The rows of a group lie close to one hidden flat surface of 5 dimensions, which may be shifted away from zero. Surfaces can cross.
Some rows, each with its group after it:
[-14  26  32  -9 -47  15 -28 -30]
Q942
[ -8   3  12 -18 -20 -25 -26 -46]
Q23
[-60 -13  12  24 -38  48 -49 -14]
Q336
[-19  22  35  22  -3 -61   7   6]
Q547
[ 34 -38  47  35 -58  38 -37   1]
Q547
[-31  -4 -76   2  -1  35 -27  21]
Q23
[-48  28 -48 -28  -4  49 -12 -12]
Q942
[-35 -17  10   8  43  48  16  -8]
Q942
[-31 -13 -37 -34  44 -25  21 -29]
Q336
[-27 -37 -45  -5   0 -39 -20 -13]
Q336
[ 56   4  15 -27  -6 -17  44   9]
Q336
[ 37  21  20 -42   2 -12  25 -39]
Q336
[  5  -9  17  -8 -25 -40 -24 -24]
Q23
[ 49  20  13   3 -25  18  42  51]
Q23
[-59  -7  14   9   1 -18 -42 -45]
Q547
[ 16 -20 -31 -39 -17  34  -3 -28]
Q547
[ 22 -22   0  16   5   2  74  76]
Q942
[-51 -21  45  15  69  57  51  -8]
Q336
[ -5  14  13 -26  -1   4   5 -32]
Q547
[ 36  41   4 -52   2 -36  57  -2]
Q814
[ 26 -31 -24 -19  19 -56  10 -18]
Q942
[ 10 -24 -22   6   3 -34  20  22]
Q814
[-17 -11  22 -20  13 -36  14 -35]
Q23
[-68 -30  15  17  15  11 -31 -38]
Q23
[-71 -17   2  13  21  42 -29 -31]
Q23
[ 21 -49 -56 -11 -28 -22  -8   9]
Q814
[  8 -34   8  10  20 -15  22  13]
Q942
[  9 -13  35  -3 -14 -10 -24 -40]
Q336
[ 53  32  -4 -58   5 -33  14 -38]
Q814
[  4  61  31 -54   8  73  31 -33]
Q23
[ 24  47  -7 -54 -42  10  21 -10]
Q942
[ 21  40  54 -13  -3   0  36  -2]
Q547
[-58  21   3 -31 -55  -9   1 -29]
Q814
[  8  47  38 -28   8   0  34 -12]
Q547
[-14 -56 -24  26  14 -49 -18   5]
Q942
[  2  21 -22 -30  18 -57  52   9]
Q547
[-54  27  45   6   0 -24  36   5]
Q814
[-23 -42  -9  31   2 -32 -18   7]
Q814
[-14  11  40  18  36 -43  13 -16]
Q814
[-23 -32 -59  -7  -2 -36 -11  15]
Q336

New rows, each followed by its group:
[ 56   4  39 -24 -23  58  18  -3]
Q547
[  0  11 -55  -5 -23  12 -14  24]
Q23
[ 11  33  31  12 -27  66   2  13]
Q23
[ -8  24  50  14  42 -38  11 -24]
Q814
[-66   2 -59  -4  11  53  26  35]
Q336
[-11  15 -34 -12 -39   5 -59 -25]
Q23
[-51   4   7  12 -21  47 -72 -43]
Q23
[ 40  46   0  -1 -62  19 -45   2]
Q23
[-46  -2  11  16  35   0  46  29]
Q547
[-12   6  10 -14  15 -61 -53 -67]
Q814
[ 21 -24  11   8 -21 -46  -5  -1]
Q942
[-16   4  14  20 -76  -6 -34  11]
Q942
[ -3  -1  34  14 -41   0 -17  -6]
Q942
[ 3 27  2  0 -2 54 30 27]
Q23
[-58 -28   2  13 -34  -1 -11  -4]
Q814
[ 53  22 -34 -18 -45 -31   2  25]
Q23
[-32  22   8 -25  17   8   4 -38]
Q547
[ -9  36  68  13   9 -16  41  18]
Q547
[ 46 -14 -30 -24  15 -49 -21 -28]
Q814
[-20  13 -30 -13  -5  44  -7   5]
Q23
[ -5  27  -8 -12  22 -47  57  27]
Q547
[ 60 -12 -44 -43  -8 -21  21   3]
Q814
[ 21  -2  38 -31  42 -15  31 -50]
Q336
[ 14  16   8  -9 -45  15 -16 -15]
Q336
[ 26   4   9 -32  22   0  26 -22]
Q942
[ 41 -26  13  26  50 -10  27  22]
Q814
[ -8  29  47  -2  36 -40  28 -12]
Q814
[ 67   5  31 -12  53  17  -7 -38]
Q814
[ 37   2  10 -42  20 -30  -1 -54]
Q942
[ 15 -62 -50  -9 -22  26 -20  -2]
Q547
[-10 -23   7  33 -71 -31 -27  24]
Q942
[-53   5  -3 -14 -29 -26  -7 -22]
Q814
[-19  24  69  35  19   8  54  35]
Q547
[-44  33  18 -25 -29 -22  24 -18]
Q814
[ 19  27 -53 -30   2  34  39  41]
Q23
[ 44  29  20 -50  11   7  -7 -56]
Q814
[-72  20  -6  -8  10  84  21  -2]
Q336
[  0  56   4 -74 -22 -41  -1 -68]
Q814
[ 64  21  35 -16  63 -32  11 -28]
Q814
[-11   5  18 -17 -13  21  44   6]
Q814
[ 38 -18 -33 -38 -55 -26 -61 -48]
Q547
[-10  -9  59  56  -6 -12  26  47]
Q547
[-25  16  24  12  28 -74  52  19]
Q814
[ 35  31  20 -23 -17  13  32   6]
Q23
[ 15  -7 -49 -52  -5 -10  10 -14]
Q547
[ 57  22   5 -23 -12 -45  52  33]
Q547
[-18  15 -55 -12 -46   7  11  49]
Q942
[  2 -11  35  19 -30 -12   1  10]
Q942
[-10  -5  22 -25  -1 -30   0 -42]
Q23
[-14   1  40  19 -40  -5 -53 -26]
Q23
[  7 -19  76   4  55  37  18 -41]
Q942
[-39  -3  47 -26  29  12   2 -66]
Q23
[ 56  30 -19 -15 -27   7  45  52]
Q23
[ 33  -1 -22 -57 -15  23   6 -33]
Q547
[-29   2 -30 -30 -38 -60  30   9]
Q814
[-42  16  -9 -14  26 -50   9 -19]
Q547
[ 14  23 -70 -11 -24  40   0  46]
Q23
[  3 -15  56   7 -17 -41  -8 -31]
Q23
[-35  38   8  -2 -20  83  31  32]
Q942
[ 54   6  17  -7 -60 -57 -33 -19]
Q547
[-14 -52 -20  25  -5 -10 -26   1]
Q814
[  1   2 -28   5 -29   3  51  73]
Q942
[-65 -43 -72   3  11 -30 -18   0]
Q336
[ 45  12  30 -18  23  40  11 -19]
Q814
[-14   0  37 -13  26  23  47 -14]
Q23
[-17 -18 -27 -16 -32 -27 -25 -28]
Q814
[ 25 -30  18  19  11  48  23  21]
Q814
[ 29 -14 -23  38 -41 -15  13  75]
Q23
[ 10  10  46  46 -43  43  -8  35]
Q23
[-17   6 -58  -6 -16  20 -38  10]
Q23
[-19  14 -25   7   8  73  23  35]
Q23
[-57 -27 -21  39 -31  12 -16  39]
Q942
[-3 -7 26 -9 33 20 52  0]
Q336
[ -3   5 -11  14 -73 -24 -11  36]
Q942
[-16  -9 -26 -25 -46  -7  30  15]
Q814
[-24 -12   9  19   1 -37   7  17]
Q547
[-18  43  47 -26  -3   8  42 -25]
Q814
[ 20  40  43 -53  -7  -8  10 -62]
Q23
[ 54 -33 -30 -12  -4   8  38  36]
Q814
[-44 -12  -3  11 -48 -11 -60 -22]
Q942
[ 33 -45   0   6 -44  55 -35 -16]
Q547
[ 22   1  20  10 -42 -69 -34 -10]
Q547
[-16 -12  23  -4   0  58  16 -11]
Q547
[ -2 -25 -33 -20  17   7  39  18]
Q547
[-25  28  58  25  -6 -37  13   3]
Q547
[  0  10  26  12  -7 -47  27  22]
Q547
[ 13 -15 -23 -25   3 -52  29   2]
Q23
[ 11 -43  13  54  71 -69   4  21]
Q814
[-22  -8  35  22 -18 -18 -26  -9]
Q547
